The rows of a group lie close to one hidden flat surface of 8 dimensions, which passes through zero. Surfaces can cross.
In the rows, 128 means zero.
Known rows, each followed by its group:
[131 127 147 116 151 163 143 150 122 152  98 130  97 170  89 181 172 123
  80 159] | F
[ 86  53 191 140 160 175 140 135 135 128 112 151 117 122 104 163 101 131
 173 164] | C
[133 101 126 174 158 165  85 162 136 129 127 168 116  91 153 124 110 124
 157 121] | N
[138 137 139 128  68  81  91 136 138 132 173 169 167 201 190 131  92 141
 124 129] | C
[147 154 140  88 101 156 158  76  78  81 158 134 166 179  56 131 104 147
 141 107] | X
[167 173  67 124 159 124  88 128 120 112 120 103 111  81 112 103 175 129
 105  98] | H
[121 182  97 126 171 122 106 117 146 137 129 132 166  69 106  87 146 152
 151 145] | G
[130  78 133 144 144 181 143 126 132  88 113 174 103 143 129 127 136 107
 160 142] | N
[173  69 130 105 171 152  91 149 133 153  91  66  75 131 157 174 158 108
 123 125] | C
[105 137 138 166 157 159 146 134 161 142 126 201 155  92 120 101 124 124
 150 167] | N
[143 101 208 106  91 114 163 109 138 186 145 110 178 154 146 163  79 118
 124 131] | Y
[112 142 114 111  71  57 101 123  95  57 166 114  96 185 121 140 146 143
  93  99] | F
[144 129  88 157 173 163 133 103 151 114 117 145 158  29 146  45 114 117
 200 114] | N
[139  86 148 132 134 160 140 143 116  98 136 139  89 152 120 154 133 117
 122 121] | G
[100 128 138  78 167  71 117  66 161 120  97  84 156  84  90 116 180 132
 153 167] | Q
[ 64 125 145 165 128 103 129 163 142 129 121 165  91 119 116 150 153 127
  93 156] | X
[124 106 153 144 165 130  45 136 156 113 133 202 151 132 128 144 139 138
 163 162] | Y
[163  86 163 130  68 136 124 111 109 147 119 152 139 190 153 165  83 101
 116  96] | M
[128 121 104 113  94 133  90 120  87 139  73 100 109 195 122 164 104 133
 128 108] | Y
[112 216  72 133  67 118 135  90  73  99 131 144 163 142  69  92  93 153
 119  80] | H
[175 117 107 133  98 129 116 158  98  97 172  97  93 149 174 131 111 126
 113  76] | G
[144 120 113 113 144 153  47  93 111 130  93 130 174 131 116 128  76 148
 200 114] | F
[164 158 121 115 180 143  73 125 105  87 152 130 123  89  58 138 173 145
 115 102] | M
[127 101 142 146 115 140 153 118 136  94 161 170 144 131 150  99 102 117
 164 131] | X
[121 128 194  92 125 128 115 110 124 176 124 123 175 165  87 182 100 148
 128 151] | F
[159 111 148 106 162 165 154 131 147 129 156 130 152 147 146 122 132 131
 157 163] | Q
[205 143  92  91 139 166 162 127 106 145 111  67  99 149 136 136 166 107
  88 104] | M
[142 131 177 126 132 140  78 151 130 140 161 185 152 179 113 178 125 148
 112 150] | Q
[148  61 168 108 124 115  74 108 135  96 140 138 142 161 152 150 108 123
 174 128] | C
[106 105 165 105 157  86 177  82 173 132 129  88 158  51 121  92 150 115
 156 154] | Y
[122 133 105 158 167 174 166 147 136 125 134 132 122  60 126  84 122 129
 154 126] | F
[188 155 140  85 136 175 127 113 101 150 137 108 163 171  95 154 112 140
 121 115] | M
[117 107 107 129 154 177 148 109  93  60 118 126  99 117  80 112 127 133
 171 119] | G
[170 115 135 113 140 129  70  94 133 120 100 156 139 139 116 148 157 107
 125 119] | H
[139 119 104 121 124 111 122 125 125 109 107 110  89 139 135 137 172 106
 100 119] | Y
[ 73 141  88 111 147 130 159 108 100  60  92 120  70 133  46 125 193 130
 114 148] | H
[155  78 130 137 121 183 139 183 117 137 136 127  83 196 189 150 102 121
 133 133] | H
[ 99  70 173 150 135 131  70 128 129 151  93 138 125 106 117 170  89 125
 158 121] | M
[144  98 189 134 123 147 103 135 142 150 139 185 149 171 132 171 112 118
 125 146] | H
[117 118  77 150 172 178 125 144 112  87  88 141  64 113 103 116 166 118
 139 130] | Q
[139 168  70 117 138 125  96 157  89 131 124  51  89 109 114 135 138 156
  99  88] | C
[150 127 146 140  78 117 123 101 114  79 164 195 152 167 120 125 116 114
 122  97] | M
[133 211  98 121  84 128 151 140 110 181 140 131 176 179 129 120  91 160
  99 130] | X
[189 178 119 128 114 167 122 140 101 153 161 143 161 141 121 132  98 139
 104  89] | N
[116 112 143 140  98 132 132 117 127  90 151 190 151 175 136 119 101 131
 158 139] | H
[142 127 137 118 127 145  92 111 132 167  88 159 156 171 120 155 121 124
 130 148] | F
[149 133  96 126 132 122  56 122 120 127 116 126 143 127 146 119 110 140
 157 108] | C
[ 90  89 102 130  96 164 161  81  97  92  63 146 119 184 117 113  83 117
 188 134] | Y
[106 112  85 123 131 143 157  88 122 104  76 107 118 119 128  89 124 117
 175 133] | G
[ 85 129 136 139 117 128 104 148 114 127 141 126 133 137 123 135  78 164
 158 126] | C
[137 112 116 162 112 116  82 153 119 145  97 120  83 105 147 154 130 108
  92  84] | Q
[118 162  81 136 120 105 123 100 123 117 135  94 162  67 142  64  88 145
 177  97] | F
[160  96 100 108 154 112 111  96 163 166  82  70 146  81 194  93 130 103
 173 129] | X
[118 130 140 114 164  79 128 120 161 101 147 122 113  79 115 123 209 114
  98 150] | Y
[124  72 159 111 112  95 148  78 163 149  97 113 155 118 173 112 113  98
 168 141] | X
[117  97 147 119 126  78  72 148 142 155 120  79 108 128 166 164 125 132
 119 123] | N
[119 115 135 144 161 172  77 141 121 154  98 143 134 108 106 149  97 143
 161 135] | C
[ 99 141 100 126  90 138 150 108  90 120  97 120 128 172 103 129  93 137
 137 115] | G
[110  91 134 106 171 167 129 110 113  91  91 117  97 137  77 150 154 128
 156 153] | F
[ 95 147  82 118 183 149 161 103 130 109  82  93 109  57  73  91 168 134
 152 142] | G
[ 97 126 116  81 111  85  85  95  98 125  67  66 100 173  84 179 152 137
 106 127] | Y
[143 136 136 142 126 115 171 144 153 116 197 130 151  88 171  80 117 131
 138 123] | Q
[110 136 101 134 120 149 166 129 104 124  96 114  98 133 104 125 130 122
 117 121] | Q
[146 169 102 165 147 166 123 204 119 126 187 156 104 121 143 123 131 153
 100 122] | H
[ 63 138 126 137  77  80 172 116 138 137 105 135 124 154 136 117 126 121
 110 151] | N
[129  75 202 106 155 149 116 116 131 142 138 115 153 125 105 166  93 140
 167 145] | F
[108 192  93 148 124 121 145 166 113  95 171 154 104 130 103 112 161 154
  83 132] | M
[ 92 147 110 129 163 162  57 141 104 137  89 134 136 135  80 149  98 177
 170 144] | Y
[ 82 190 100 122 107 106 182 146 135 160 146 104 161 140 149  90  98 170
 135 159] | M
[108 119 188 116 154 150 164 128 104 161 122  73 120  67  45 173 112 138
 105 111] | C
[122 131 136  59 134 102 178  75 117  81 130  73 126 153  76 128 177 126
 121 150] | N
[154 126  57 128 142 136 114 141 116  76 128  98  81 125 167  90 155 126
 141 106] | H
[154 162  74 130 159 125  99 159 120 111 157  94 114  83 150  96 142 147
 125 102] | Q
[174 124 123 128  92 110 142 140 151 190 149  93 163 122 232 101  73 120
 143 103] | X
[133  97 208 128 176 160 116 148 135 112 160 173 121 115  69 183 154 132
 111 153] | G
[128 128 111 149 127 122 117 126 108  35 194 146 123  84 116  84 114 143
 163  85] | X
[ 87 132 111 175  64  88 109 113  98  70 132 165 108 113 109 113  99 119
 119  71] | M
[120 116 134 116 194 103 138  96 171 118 117  98 132  24 110  90 181 115
 153 150] | G
[ 81 135 180 124  81  73 111 111 145 175 110 162 170 178 117 173 114 131
 101 160] | X
[159 123  88 104 168 168 192 103 132 142  73  69 104  94 122 105 177  94
 122 132] | N
[157 122 166  54 166 188 153 113 129 158 122 115 170 220  93 167 136 148
 149 197] | Q

New rows, each followed by its group:
[126 125 144  84 129  90 118 127 125 139 124  65 107 151 114 169 162 136
  90 138] | N
[132  98 132 157  74 131  97 130 108 152  93 148 115 166 152 163  78 107
 117  90] | Q
[122 176 141 112  97  77  96 143 108 134 160 118 129 164  95 171 148 152
  60 116] | Y
[160 174 106 121  85  50 148 123 134 136 179  77 144  88 173  88 133 122
  84  79] | Y
[146 168  91 162 120 139 127 166 130 146 142 148 121 112 158 105 131 129
  98 110] | F
[107 125 118 123 142 158 138 151 106  88 115 142  68 174  79 163 174 131
 101 154] | H
[128  64 187 123 122 126 108 142 128  70 167 171 100 183 125 176 138 119
 125 140] | F
[174 140 132  76 171 162 170  91 128 125 123  98 150 118  82 124 173 119
 125 140] | N
[133 135 145 113 165 141  98 137 133 128 132 147 131 145  97 157 157 144
 116 156] | Q
[161 146  83 146 105 171 129 176  83 154 119  98  86 154 149 142  99 128
  92  84] | Q
[164  58 155 124 146 163 142  89 139  70 147 157 145 120 148 103 111 105
 199 123] | X
[167 160 106 133 118 108  67 161 123 116 186 139 133 138 166 120 126 148
 112 102] | H
[178 113 110 140 141 152 138 188 109 126 162  64  65  93 165 134 130 124
  95  76] | X
[ 90 144 159 141 126  99 146 111 156 113 156 185 166 108 108 106 133 134
 138 157] | G
[155 167 100 157 147 173 126 177 113 136 153 149 111 119 131 121 128 142
 105 113] | H
[198  94 142  84 114 134 108  88 107 102 145  98 150 161 141 137 108 118
 153  90] | N
[ 95 160 113 126 120 138 134 119 107  99 120 160 124 164  78 128 141 141
 126 143] | F
[108 153 171 131 131 104 192 122 155 138 186 130 175  68 113  97 116 139
 133 143] | Y
[198 144 137 100 113  94  62  75 105  86 169 125 170 109 103 129 132 124
 123  62] | M
[110 161 115 174  65  86  70 152  99 121 149 169 128 135 126 140  89 144
  93  77] | Q
[140  92 151 119 134 135 133 115 149 147 105 129 135 134 147 140 133 106
 134 142] | N
[115 115 115  98 180 158 147 117 140 173  78  57 132  92 125 119 121 140
 172 159] | M
[107 187 108 132 111 117 112 143  96 119 145 138 127 145  83 140 126 158
  95 117] | Q
[183 110 121 121 136 114  65 133 142 122 145 131 136 128 186 123 136 117
 137 113] | H
[129 136 124 133 115  85  77 107 152 130 138 149 182 113 161 101 103 137
 168 129] | X
[137 121 159 134  82  91  93 115 137 133 164 160 181 150 167 124  75 131
 149 113] | Q
[116 118 131 116 135 109 138 144 105  87 158  74  83 113 113 137 139 144
 112 106] | F
[114 119 159 108 170 150 113  98 132 146  97 130 155 108  65 150 129 139
 154 154] | G
[ 81 141 118 139 161  70 110 158 172 152 135  99 126  67 164 106 148 149
 134 163] | M
[112  67 127 155 138 185 175 127 139  69 110 199  91 163 140 106 143  94
 165 164] | G
[101 174  94 124 152 121 129 152 123 153 123  73 121  93 114 117 132 162
 122 138] | M
[144 117 152 153 164 189 158 131 146 185  97 154 144  80 112 132 118 105
 133 138] | H
[148 140  92  98 159 119 102 138 117 177  85  20  96  87 135 146 149 132
 105 105] | Y
[106 103 110 137 104 129 182 116 102  62 133 110  77 126 117 107 132 113
 134 102] | G
[ 96 119 122 122 110 115 164 120 114  51 158 131 105 146 108 108 136 136
 141 130] | C
[196 167 107 132 125 131  98 121 155 167 118 179 161 146 161 120 164  99
  95 128] | C
[124 138  87 113  87  82  97 151 105  61 181 111 102 188 169 115 128 156
 126 110] | H
[ 90 126 165 109  80  49 172 130 115  77 198  87 103 139 115 140 140 139
  85 114] | F
[153 155 129  94 185 158 160 157 165 161 152 124 145 145 148 119 177 144
 121 197] | M
[107 185 155 127 108  94 103 124 124 136 172 160 186 128  86 133 105 164
 118 129] | G
[121  91 173 142 131 121 143 124 171 131 136 188 143 134 151 128 144 104
 136 167] | G
[119 135 149 113 145 135  98 149 134 199  70 133 116 169  98 197 164 127
  74 170] | X
[ 94 138 113 126 134 126  99 107  89  66 140 115 132  98  68 111 102 165
 174 102] | C
[160 137 134  95 129 134  54 130 109 160 109 112 144 181 120 180 120 149
 121 126] | Q
[ 91 158 105 151  98  66  99 125 118  96 149 130 126  84 122 101 120 142
 121  97] | M
[101 159  68 128 114  86  77  99 112 108 114 106 154 104 134  85  98 156
 175 105] | Y
[123 154 117 116 130 127 147  78 128  60 163 168 175 121  90  74 135 139
 173 136] | M
[114 118  84 137 119 145 151 104 113 101  89 117 112 122 129  98 120 113
 161 115] | Q
[109 115 213 116 102  87 127 122 127 154 152 128 147 133  89 186 118 130
  89 127] | G
[161 101  99 126 191 193 108 147 129 111 104 128  90 128 135 125 163 120
 150 146] | Q
[157 118 152  95 172 168 134  84 145  95 145 165 177 138  95 111 146 127
 178 161] | M
[164 165  92 141 122 154 147 180 126 188 139  97 124 132 187 114 109 134
 101 112] | X
[ 59 117 151 123 122  83 184 175 142 137 170  65  98 117 157 129 118 160
 121 160] | H
[112 159  80 143  75  76 142 112 143 124 138 142 162 137 193  60 104 127
 147 125] | G
[106  87 146  75 146 105 139  72 124 105  84  62 123 126  91 144 144 126
 159 145] | F
[194 134 100 118 144 156  49 170 108 107 144 147  88 199 145 168 172 131
  90 116] | C
[138  73 159 104 144 128 109  72 150 100 107 140 156 126 124 125 129 107
 183 141] | X
[ 91 114 159 156  92 151 217 167 134 168 126 156 101 172 145 145 114 109
  85 160] | X
[145 155 128 131 104  96 119 158 121 142 165 109 120 131 147 137 129 137
  84 100] | G
[ 92  93 113 184 112  95 106 116 146  82 108 175 103  67 148  92 131  98
 150 102] | Q
[172  55 149 105 104 111  76 109 117 106 133  99 124 164 179 154  97 109
 159  95] | N
[105 131 179 115 123 144 144 148 109 119 151 160 115 188  67 186 140 147
  88 156] | F
[119 113 160 131  87 137 201 138 110 128 145 116 108 157 120 146 111 117
  98 118] | X
[121 164 112 125  88 112 104  94 126 139  97 181 166 185 118 126 124 129
 125 144] | F
[150 135 110 141 142 198 190 177 102 130 143 116  71 144 122 139 138 124
  93 120] | X
[113  95 122 140 158  88  86 138 168 158  87 104 103  75 171 134 161 108
 131 139] | X
[160  91 118 113 105  92  71 111 135 125  96 113 109 165 175 148 144 100
 119 106] | Y
[141 139 169 127  92  64  39 128 145 156 167 153 192 144 161 150  82 150
 130 112] | X
[ 76 148 161 125 122 126 156 127 116 126 128 153 125 149  55 163 137 145
  98 157] | H
[101 139 138 113 159  87 139  91 157 132 125 102 156  50  99 100 153 128
 143 142] | G
[154 129 174 148 148 177 143 147 152 188 114 198 144 145 113 165 149 104
  87 161] | C
[ 83 163 123 129 112 132 157  88 138 126 107 196 183 172  95 102 119 138
 157 181] | X
[138 112 118 158 133 153 109 147 130  93 141 180 112 136 148 117 131 119
 139 125] | F
[ 81 162  61 123 117 120 131 105  95  90  94  98 114 122  93  92 118 152
 156 115] | Y
[ 89 137 146 135  83 118 147 109 115 101 148 168 152 173 109 126  95 143
 141 140] | H
[104 110 146 134 117 107 175  98 156 112 137 157 154 115 142  94 123 113
 156 150] | F
[121  88 152 139 109 164 145  95 129  99 112 201 152 177 121 122 103 111
 170 147] | H
[121 131 122 169  95 137 156 127 135  66 176 231 144 154 145  83 120 119
 147 131] | Y
[132 123 110 110 107 134 162 116 106 147  98  67 114 139 132 132 113 121
 118 106] | Y
[ 66 121 153 134 100 142 165  93 116  89 124 187 155 174  79 123  95 136
 167 156] | Y
[123 138 119  91  95  76  82  88 108 172  64  57 135 144 109 164 114 130
 113 104] | Q
[167 147  71 127 129 154 163  95 114 117 113  96 135  91 133  72 121 113
 151  86] | N
[151 138 136 115 145 163 131  91 113  62 160 186 158 138  71 111 142 130
 150 132] | M
[117 182  94 127 113 154 171 151  87 148 130  86 113 128  99 125 105 154
 103 102] | Y
[121 115 122  99 172 152 174 104 129  93 107 108 107 122  88 123 182 116
 132 158] | N
[151 139 108 129  97  95  53 141 113 116 131 140 108 182 152 158 143 129
  90 103] | Y
[136 118 111 132  85 122 115 104 117 132 115 125 159 151 168 105  66 127
 173 103] | Y
[124 141 166 113 148 151 100 136 118 177 107 132 145 145  72 181 125 147
 107 143] | G
[ 87 184 118 126 127  98 169 191 116 182 160  34  97  88 125 136 122 171
  72 118] | H
[156  78 131 142 133 151  72 139 132 145  93 140 102 144 163 160 120 105
 133 112] | Q
[119 162 116 140 138 114 122 162 118 135 141 110  95  96 103 142 159 140
  73 115] | Q
[165  83 124 139 159 155 113 148 150 108 110 160  74 139 156 141 188  87
 110 141] | Y
[143 128 130 115 122 127 160 168 115 123 150  96  76 164 137 156 166 121
  66 129] | C
[143 173  60 117 103 109 171 123 104 129 119  56 102 115 141  92 140 123
  94  90] | M
[114  81 122 120 129  80 194  93 171 104 112  84 103  76 176  79 169  84
 142 138] | F
[128 130 114  78 117  68 155  66 137 126 109  50 151 102 138  96 142 119
 141 124] | N
[101 203 118 140  82  86 118 116 111 151 156 130 193 104 106 103  70 168
 127  97] | C
[156 139  86  99 130 114 134  92 116 181  58  22 119  67 133 118 130 108
 120  83] | H
[148 114 131 147 178 192 137 183 125 142 131 125  83 101 122 147 145 124
 112 129] | F
[177 153 120 129  98 167  84 167  92 153 155 141 143 204 150 161  75 156
 117 102] | Q
[ 98  86 154 114 129 130 117  93 129 112  89 149 135 163 108 147 123 123
 166 157] | Y
[104 112  90 144 108  86  81 100 117 123  56 100  95  94 126 127 131 110
 130  89] | Q
[185 159  79 129 137  99  79 168 132 149 140  77  93  90 179 123 169 121
  77  84] | Y
[139 124 150 145 146 107  42 169 165 192 121 160 137 134 170 166 133 133
 109 152] | X
[ 99 109 186 121 104  93 137  80 128 122 150 131 183 102 103 127  75 139
 169 120] | C
[ 94  77 168 132  84  77 176  86 144 175  56  88 108 101 129 153 123  75
  98 115] | Q
[160 134 149 164  75  98 109 146 160 160 159 203 162 164 207 126 112 104
  99 125] | F
[171 144 103  97 145 156  62 127 114 120 143 134 162 180 138 132 110 160
 167 134] | Q
[122 152 137 124 176 146  99 113 120  94 157 154 163  83  67 112 127 161
 165 133] | G
[ 84 172  67 144 116 134 170 118  98  68 131 136 105 121  91  81 136 142
 136 117] | Y
[137  68 124 118 110 101 133 107 151 115 131  99 134 135 213  98  97 113
 185 124] | H
[159 138  98 162 100 194 126 163  76  94 146 174  94 180 123 138  97 128
 110  88] | N
[116 190 120 141 141 138 179 118 150 171 127 148 177  80 105  91 138 131
 116 152] | N
[170 124 133 133 109 178 144 126 106 114 142 174 139 174 125 135 106 118
 128 115] | N
[123 168  73 137 168 164 172 137 124 135  87 104  86  75  91 101 176 119
 102 129] | C
